The rows come from 5 hidden closed curves, with some noise, and rows from the same curve form a group. Each curve winds through 8 dimensions. The rows are also pushed far along 4 directions, which tell nothing about the answers.
In the rows, 128 means zero.
Known rows, each followed by its group:
[157 133 129 115 113 132 103 120 173 128  88 133 134 137 177 119 141 190
 109 138 103 128  98]  q_169
[141 132 105 107 124 121 144 130 142 105 140 147 120 118 121 104 137 114
 134 145 138 146 162]  q_73
[135 126 154 143 118 121  96 129  43 149 197 100 126 136 111 132 101 154
 176 119  85 129  79]  q_169
[123 103 112 119 139 119 160 159 115 116 171 117 107 142  70 133 104  92
 148 129 116 136 149]  q_238
[129 137 132 120 136 145 130  97 116  65 208 142 153 109 126 120 115  81
 143 157 154 158 121]  q_73
[120 132 164 160 104 153  65 149  92  94 145 119 121 147 112 166 101 151
 150 106 167 127  89]  q_238
[160 200 104  77 100 146 116  82 220  63 152 187 151 138 173 126 140 121
 113 174 186 158 136]  q_73
[158 164 126 116 119 131 155  98 136 164 163 133 150 130 163 105 186 186
 100 131 116 127 134]  q_885
[127 136 128 140 116 144 120 117 154 108 138 173 144 123 137 157 144 129
 151 149 173 151 115]  q_73
[146 115 126 115 138 155 117 110 164  79 120 167 121 119 117 149 141 117
 121 153 178 151 151]  q_312
[131 117 160 172 120 149  92 115  86  83 180 158 130 124  86 151 134 122
 159 124 176 142 105]  q_885
[130 131  84  90 140 132 173 174 235 187  22 104  98 170 171 136 149 173
  49 115 122  97 164]  q_169
[117 105 148 137 108 131 159 156 164 103  74 133 111 132  83 158 126  75
 118 118 177 109 169]  q_73
[137 143 131  95 143 137 124 114 148 115 195 131 114 134 120 127 116  92
 145 151 143 126 135]  q_73
[102 116 124 103 169 134 134 130 137 158 109 102 111 129 118 154 113  98
 114 122 126 108 153]  q_885
[168 147 108  89 117 138 149  98 199 145 119 134 145 134 191 112 152 131
  91 158 123 127 161]  q_238
[117  97 142 169 127 148 140 159 120 128 121 105 118 158 103 152 121 126
 103  99 149 111 123]  q_885
[120 115 172 169  98 136 101 139 107 152  84 105 146 149 138 162 128 180
 125  99 118 109  80]  q_885
[127 160 145 132  94 125 112 128 137 115  90 143 158 124 176 107 155 197
 122 132 141 143  90]  q_238
[131 139 123 109 129 113 138 104 139 135 113 138 148 104 164  78 154 133
 126 145 120 136 137]  q_312
[113 102 124  93 153 118 166 158 173 166  94 104  95 151 101 119 127  95
 113 124 135  95 176]  q_73
[121 130 138 148 120 135  84 147  89 135 150 116 127 155 119 159 104 167
 158 115 119 137  77]  q_169
[133 105 111 118 150 140 134 154 103  90 211 133  97 133  80 146  89  97
 167 149 130 159 117]  q_169
[171 146 135 112 105 144 115  93 174 126 127 142 141 125 183 124 144 129
 110 148 137 121 142]  q_238
[153 137 145 143  78 129  95 123 111 117 147 129 159 147 152 127 116 160
 156 135 111 144  90]  q_238
[148 135  97 108 134 141 178 134 205  87 171 166  93 113 119 131 133  49
 119 157 170 126 184]  q_169
[151 132 157 112 134 143  90 103 106 154 156 107 148 131 174 110 146 193
 131 140 105 135  94]  q_312
[111 133  97 128 125 135 173 154 170  96  87 150 116 121  99 164 133  90
  98 120 177 134 181]  q_73
[113  98 157 141 126 132 107 145 120 167  55 112 128 144 120 148 145 168
 123 105 140 112 129]  q_312
[116 120 121 138 136 123 138 134 116 129  91 130 133 105 115 156 128 122
 117 116 124 131 141]  q_885
[118 108 101 104 173 132 146 142 167 152 138 126 101 134 122 136 120 106
 126 143 119 123 135]  q_73
[117 134 144 131 116 113 134 133 151 181  78 110 139 144 132 142 152 163
 114 102 104  94 124]  q_238
[125 129  96 110 142 114 174 142 144 177  93  93 150 144 164 101 146 192
  77 118  68 128 123]  q_312
[112 115  89  64 180 112 197 154 124 182 152  84 106 125 121 117 106 108
 123 147  69 134 159]  q_885
[104 112 114 103 145 127 168 169 162 151 104 106 110 152 129 110 121 112
 116 136 148 125 148]  q_238
[111 114 132 125 152 126 125 141  81 176 155  95 125 153 103 149 113 159
 144 112  91 125  99]  q_169
[166 128 143 123  92 126 138 135 145  66 158 148 118 115 116 110 128 115
 144 145 132 136 132]  q_238
[101  54 106 117 206 148 175 153 130  89 189 119  87 141  49 130  90  44
 127 150 148 148 147]  q_885
[137  98  87  79 186 152 185 159 152 114 183 105  91 138 106 129 110 105
  96 150 123 147 170]  q_238
[105 144 120 150 115 142 104 140 152  77 117 155 107 144 100 161 102  70
 129 119 206 123 141]  q_312
[ 85 123  77  95 183 136 180 152 177 156 114 109 107 151 125 121 127  79
  85 131 164 121 186]  q_73
[181 150 129  91 123 155 133  80 213  77 160 170 130 106 172 128 153 115
 102 176 149 138 138]  q_312
[143 123 103 121 151 124 164 126 134 128 178 133 129 107 128 111 154 132
 121 134 101 137 147]  q_169
[133 154 156 157  74 132 107 132 138 126  50 138 160 118 194 125 158 194
 110 118 154 128 103]  q_238
[ 80  95 137 152 166 129 109 147 144 185  69  89 138 156 136 129 142 152
 102  90 121  89 120]  q_169
[137 136 101 124 125 109 156 126 104 142 134 110 155 117 158 103 124 165
 113 130  60 146 107]  q_885
[108 112  91 103 146 128 167 156 186 135  86 133 125 154 121 139 129 127
 108 141 143 145 141]  q_73
[124 137  92  79 147 100 218 136 156 178 102  96 147 122 138  92 164 153
  72 122  74 125 180]  q_73
[174 161 125 124  79 135 144 131 157  91 152 140 128 129 159 117 131 137
 112 141 132 131 130]  q_312
[139 127 156 137 125 142  87 104  90 137 151  99 164 139 166 125 120 188
 123 124  87 136  69]  q_885
[100  51 131 134 202 126 128 152  27 133 179  80 105 110  71  98  97 102
 150 120  88 140 136]  q_312
[ 93 107 131 148 153 128 141 137 116 205 108  97 151 139 154 136 148 160
 123 112 110 114 109]  q_73
[111 100 143 158 134 127 142 145 106 176 109  95 140 162 128 103 152 176
 105 102 124 113 110]  q_885
[139 133 145 111 133 102  77 100  67 156 179 117 148 127 130  79 135 181
 184 132  68 137  87]  q_73
[ 90  75 156 162 156 146  84 178  57 129 126  74 110 157  81 164  82 141
 137  88 129 118  98]  q_238
[143 156 117  91 113 144 178 139 200 118 128 149 119 120 171 125 150 110
 110 166 176 136 162]  q_312
[152 180 127 130 103 122  94  95 116 140 138 146 138 117 160 126 144 156
 135 124 116 121 122]  q_169
[105 118  90 140 157 108 160 135  91 149 146 102 141 125 116 121 109 130
 114 111  65 137 111]  q_885
[187 122 176 145 105 130  68  98  53  96 225 125 140 104 140  97 128 183
 178 143  67 145  66]  q_169
[136 127 166 156  91 149 112 138 121 118 102 137 128 133 121 168 148 155
 127 110 178 121 131]  q_885
[ 92 122 124 155 129 137 122 149 139 163  84 137 143 149 136 168 143 151
 133 113 167 130 117]  q_73
[137  98 101  94 159 137 213 146 166 144 140 116 110 142 124  85 161 123
  78 148 144 134 183]  q_885
[127 135 104 100 136 123 146 129 120 124 130 132 142 114 140 120 125 141
 133 149 117 164 130]  q_885
[130 120  90 124 125 135 172 148 157  68 144 170 107 122  93 154 107  64
 138 155 165 165 151]  q_169
[132 119 132 139 127 104 136 131 101 150 136  91 128 129 128  90 117 138
 120 109  64 103 113]  q_312
[141  98 110 123 136 150 165 140 151  49 171 161 115 125  84 140 120  79
 125 158 172 172 151]  q_169
[163 165 137 128  89 116  86  74 117  58 175 194 158  94 136 101 138 128
 182 164 131 168  93]  q_312
[189 201 117 126  73 142 106  76 192  58 160 173 157 124 195 116 141 150
  97 150 131 142  98]  q_312
[107  74 126 120 187 127 134 118 117 123 182 122 124 122  94 106 113  81
 151 148 113 139 120]  q_169
[118  79 152 149 149 124 126 147  83  93 177 131  86 102  29 159  99  44
 181 117 133 116 151]  q_238
[132 160 125 134  91 151 110 128 174  90  96 163 127 135 156 148 133 109
 118 137 218 135 152]  q_238
[180 154 111  95 102 124 147 108 148  76 207 162 140 120 131 107 134 126
 148 168 108 163 130]  q_238
[ 97  98 112 137 142 117 160 160 152 152  41 110 125 141 118 129 131 131
  92 105 123 116 148]  q_312
[115 110  96 104 155 130 196 153 171 142  72 135 116 113 123 132 155 116
  89 135 148 136 188]  q_312
[146 102 118  96 158 102 180 112 112 190 140  91 146 118 146  83 148 173
 109 140  27 128 117]  q_169

New rows. What belongs after each?
[201 160 159 151  53 134  75  80 120  47 162 174 172 106 180 111 137 189
 146 153 103 162  61]  q_312
[ 60 125 152 239  77 135  51 162 102 115  13 128 149 176 110 204  84 133
 129  58 192 106  67]  q_885
[142 154 116 112 113 161 155 140 192 133  86 140 123 130 184 159 153 151
  82 141 181 133 155]  q_238
[101  91 139 108 169 118 155 155 101 184 112  82  95 123 100 118 122  95
 130 117 118  99 174]  q_885
[112  83  94 130 154 122 177 158 121  88 129 133 110 111  82 139  94  70
 130 140 116 159 143]  q_885
[174 140 127 115  97 124 136 113 150  73 166 146 133 119 155  80 120 117
 131 162 112 144 120]  q_312
[ 95 145 158 192  85 123  62 114 142 134  33 149 151 148 142 161 124 129
 134  92 167  96  84]  q_885
[163 129  89  81 143 119 207 117 146 183 145 113 145 103 187  90 162 152
  99 162  66 148 168]  q_238
[143 122 145 145  98 114 131 126 144 130  89 128 137 122 121 133 144 137
 122 112 107 104 138]  q_238
[ 98 130 156 170 114 117  86 134  45 142 132 124 146 119 114 135 124 148
 178 103 133 134  98]  q_238
[150 152  98  99 129 128 160 128 137 164 158 108 135 141 144 121 147 155
 100 124  98 127 161]  q_238
[169 186 117 104  89 109 116 109 146 136 123 144 139 122 167 105 159 189
 124 128  95 129 133]  q_73
[104 103 163 150 135 126  83 122  87 161 117  98 149 151 138 104 117 157
 146 119 114 118  77]  q_885
[170 120 160 136  95 120 106 107 115 125 123 125 144 119 161 103 132 164
 139 138  80 124  89]  q_169
[138 103 147 136 128 158 107 143  88  94 199 127 106 123 112 154  89  91
 174 150 158 148 115]  q_238
[110 103 129 110 165 142 126 143 145 153 110  96 116 148 131 133 119 134
 105 125 128 114 128]  q_238
[102 104 135 117 152 140 141 119 148 106 140 134 138 129 112 119 120  72
 132 150 170 138 141]  q_73
[100  99 129 120 159 113 115 141  39 143 157  99 136 113 104 126  94 139
 174 130  80 158 100]  q_885
[114 142  98 102 116 137 191 158 233 164  45 140 120 159 148 132 170 114
  75 130 208 111 209]  q_73
[108 147  99 153 130 105 166 127 126 178  97 117 144 135 139 108 156 148
  91  95 108 110 143]  q_885
[ 95  82 125 157 158 132 167 163 128 158 120 100 112 164  84 135 127 114
 105 105 135 108 126]  q_885
[ 93  89 143 174 154 135  87 145  58 135 116  86 138 144 104 148  98 162
 125  86  97 125  83]  q_312
[162 151 150 117  80 155 106 114 197  82  88 153 136 136 181 141 126 124
 106 153 181 130 125]  q_885
[142 136 107  97 128 122 136 120 160 129 126 141 126 138 146 130 112 132
 134 158 104 144 103]  q_169
[161 145 157 117  98 158  96 105 146  89 121 153 146 122 166 132 148 154
 121 151 178 145 132]  q_885
[176 164 173 131  71 127  97  89 113 127 151 152 159 111 175 105 169 191
 157 146 125 136  94]  q_885
[116 128 139 150 107 134 123 152 115 105 115 109 130 137 124 144 103 117
 120 110 146 122 125]  q_73
[133 110 118 114 136 122 159 156 141 137 129 126  92 125  98 119 132  90
 136 128 142 115 180]  q_73
[118 132 108  94 134 129 149 145 145 128 113 125 121 127 132 149 107 114
 130 145 127 144 138]  q_885
[173 158 110 106 117 136 142  89 122 161 167 132 166 105 202 116 157 173
 121 158  87 152 131]  q_238
[ 92  92 144 123 161 144 129 166 127 198  79  71 112 167 127 149 129 154
 100 102 141  97 140]  q_312
[139  90 169 144 126 127  81 128  96 122 118 116 111 128 110 134 100 132
 158 127 101 116  91]  q_169
[ 86  81 143 140 153 129 131 193  84 149 128  74 101 163  73 145  90 139
 140  97 118 116 105]  q_238
[158 117 126  98 131 134 135 130 180 127 102 135  99 135 138 130 126 128
 108 146 119 119 136]  q_169
[149 146 130 110 121 129 141 116 124 179 114 105 168 117 210 104 164 227
 103 137  74 140  97]  q_238
[ 97 113 147 130 157 129  94 125 121 181  84  94 135 155 138 123 131 154
 113 106 126 101 116]  q_312
[131 156 131 146 102 126 127 128 128 151 111 136 143 120 143 148 156 162
 125 110 135 120 132]  q_73
[112 140 125 120 120 124 123 131 148 171 107 121 144 159 142 135 131 138
 133 126 136 119 125]  q_238
[110  96 162 157 135 151  66 128 106 116  88 134 130 138 104 169 125 145
 139 110 171 129 115]  q_312
[116  83 132 158 130 151 103 161 102  92 134 116 105 147  78 173  79  77
 144 116 162 133 142]  q_238
[118  90 166 160 121 125  91 157  76 142 150  94 111 145 110 138  79 121
 181 116  94 109  72]  q_169
[102 146 138 163 107 129 130 143 141 177  47 106 146 138 154 160 151 161
  87  81 137  93 136]  q_73
[123 136  90  93 141 118 178 142 150 135 141 141 112 132 122  95 135  97
 129 153 148 143 168]  q_885
[144  95 113 100 146 138 153 170 167 106 128 127  53 140  84 150  89  62
 129 147 147 115 165]  q_169
[132 128 146 158 120 145 117 116 112 112 155 148 134 133 109 146 150 140
 132 118 169 130 120]  q_885
[107 141 135 138 115 126 136 143 154 167  97 123 112 155 121 149 130 112
 125 112 160  96 137]  q_885
[122 118 115 139 124 154 133 144 147 150  83 122 132 141 145 181 124 125
 105 122 158 131 152]  q_238
[ 92 119  95 117 167 145 151 151 207 133 108 141  95 147 103 163 125  66
 111 128 183 109 165]  q_169
[129 122 133 128 101 142 136 162 142 130 132 119 117 157 131 151 106 112
 142 136 159 130 130]  q_238
[133 153 131 123 100 130  97 109 154  99 120 157 163 142 154 123 131 155
 144 145 148 153  93]  q_238
[134 156  88 131 121 115 154  98 164 116 118 162 164 124 160 107 149 143
 102 139 110 152 112]  q_885
[ 66  82 104 116 182 120 189 200 126 165  81  85  95 143  86 124 121 123
 103 107 135 120 155]  q_238
[111 156  77 105 153 128 142 137 186 162  85 133 126 142 159 141 142 156
  90 124 123 129 138]  q_73
[141 107 105 117 136 143 178 138 155  86 144 144 124 130 110 122 134 108
 104 149 153 157 157]  q_169
[155 158 116 139  81 133 121 116 146  68 123 162 153 118 163 132 116 132
 124 145 131 160 104]  q_885
[142 134 119 126  86 131 177 150 244 110  25 155 112 140 122 164 154  93
  73 119 178  97 196]  q_238
[157 131 154 114 100 119 115 110 129 102 155 149 134 118 116 110 137 128
 166 149 125 133 127]  q_73
[120 149 113 141  86 137 149 135 205 113  37 168 143 151 140 183 139 124
  93 126 190 135 138]  q_169
[ 74 122 165 156 136 129  58 118 105 175  57 109 147 151 132 154 122 149
 138  95 149  99  95]  q_885
[131 127  55  74 169 116 247 148 185 171  99 121 124 108 147 100 171 126
  61 146 105 141 211]  q_238
[123 128 132 133 139 123 105  97 136 105 146 150 128 113 118 130 109  79
 151 141 126 126 112]  q_885
[159 132 124 139 118 131 128 112 118  88 174 154 138  98 132 119 145 131
 137 138 118 148 130]  q_169
[182 113 102  74 139 156 179  97 206  34 194 188 126 113 139  96 141  92
 114 211 161 186 146]  q_885
[113  76  84 108 188 134 191 157 116  89 168 138  87  94  63 127 110  35
 137 150 148 158 200]  q_238
[ 88 113 112 129 135 125 196 193 165 196   6  88 113 143 150 135 153 153
  62  94 148 100 177]  q_238
[ 84 137 175 176  88 147  36 121 121 102  81 153 159 164 118 176 117 129
 167 110 225 132  87]  q_73
[140 117 105 103 166 137 147 118 200 117 145 140 125 120 153  95 154 113
 102 149 127 125 151]  q_169
[124 163 113 123 132 120 145 126 152 216  89 102 141 135 183 128 169 189
  89 103  93  96 135]  q_73
[129  91  76  86 183 120 199 170 141 171 173 115  86 128 110  98 132 109
 135 152  97 142 169]  q_73
[ 85 111  72 109 170 133 216 172 215 189  45 108 122 153 153 140 151 120
  55 125 150 115 180]  q_73
[119 114 102 119 134 127 177 140 163 126 100 141 132 137 114 149 131 113
 108 137 131 143 142]  q_169
[104 113 112 128 152 129 111 144 136 137 104 121 104 143 120 123 105  97
 128 122 146 119 140]  q_169
[119  64 132 123 178 127 142 140 109 117 153 111 101 114  62 142 105  77
 143 128 101 121 148]  q_238
[119 122  91  74 184 142 178 129 181 139 140 127 100 132 115 126 136  78
  94 152 161 129 191]  q_885
[154 128 169 158  74 136  77  99 144  95  77 155 165 129 162 145 133 169
 133 130 129 134  73]  q_169
[106 113 176 156  99 117  86 147 106 149  73 113 130 151  98 151 125 143
 156  95 148  98 117]  q_73
[ 89 119 114 144 140 120 159 157 153 179  49  97 109 142 114 161 118  96
  89  88 127  82 161]  q_885
[123 131 142 141 128 128  79 112  53  85 215 150 121 111  90 125  96  88
 205 143 148 156 101]  q_885
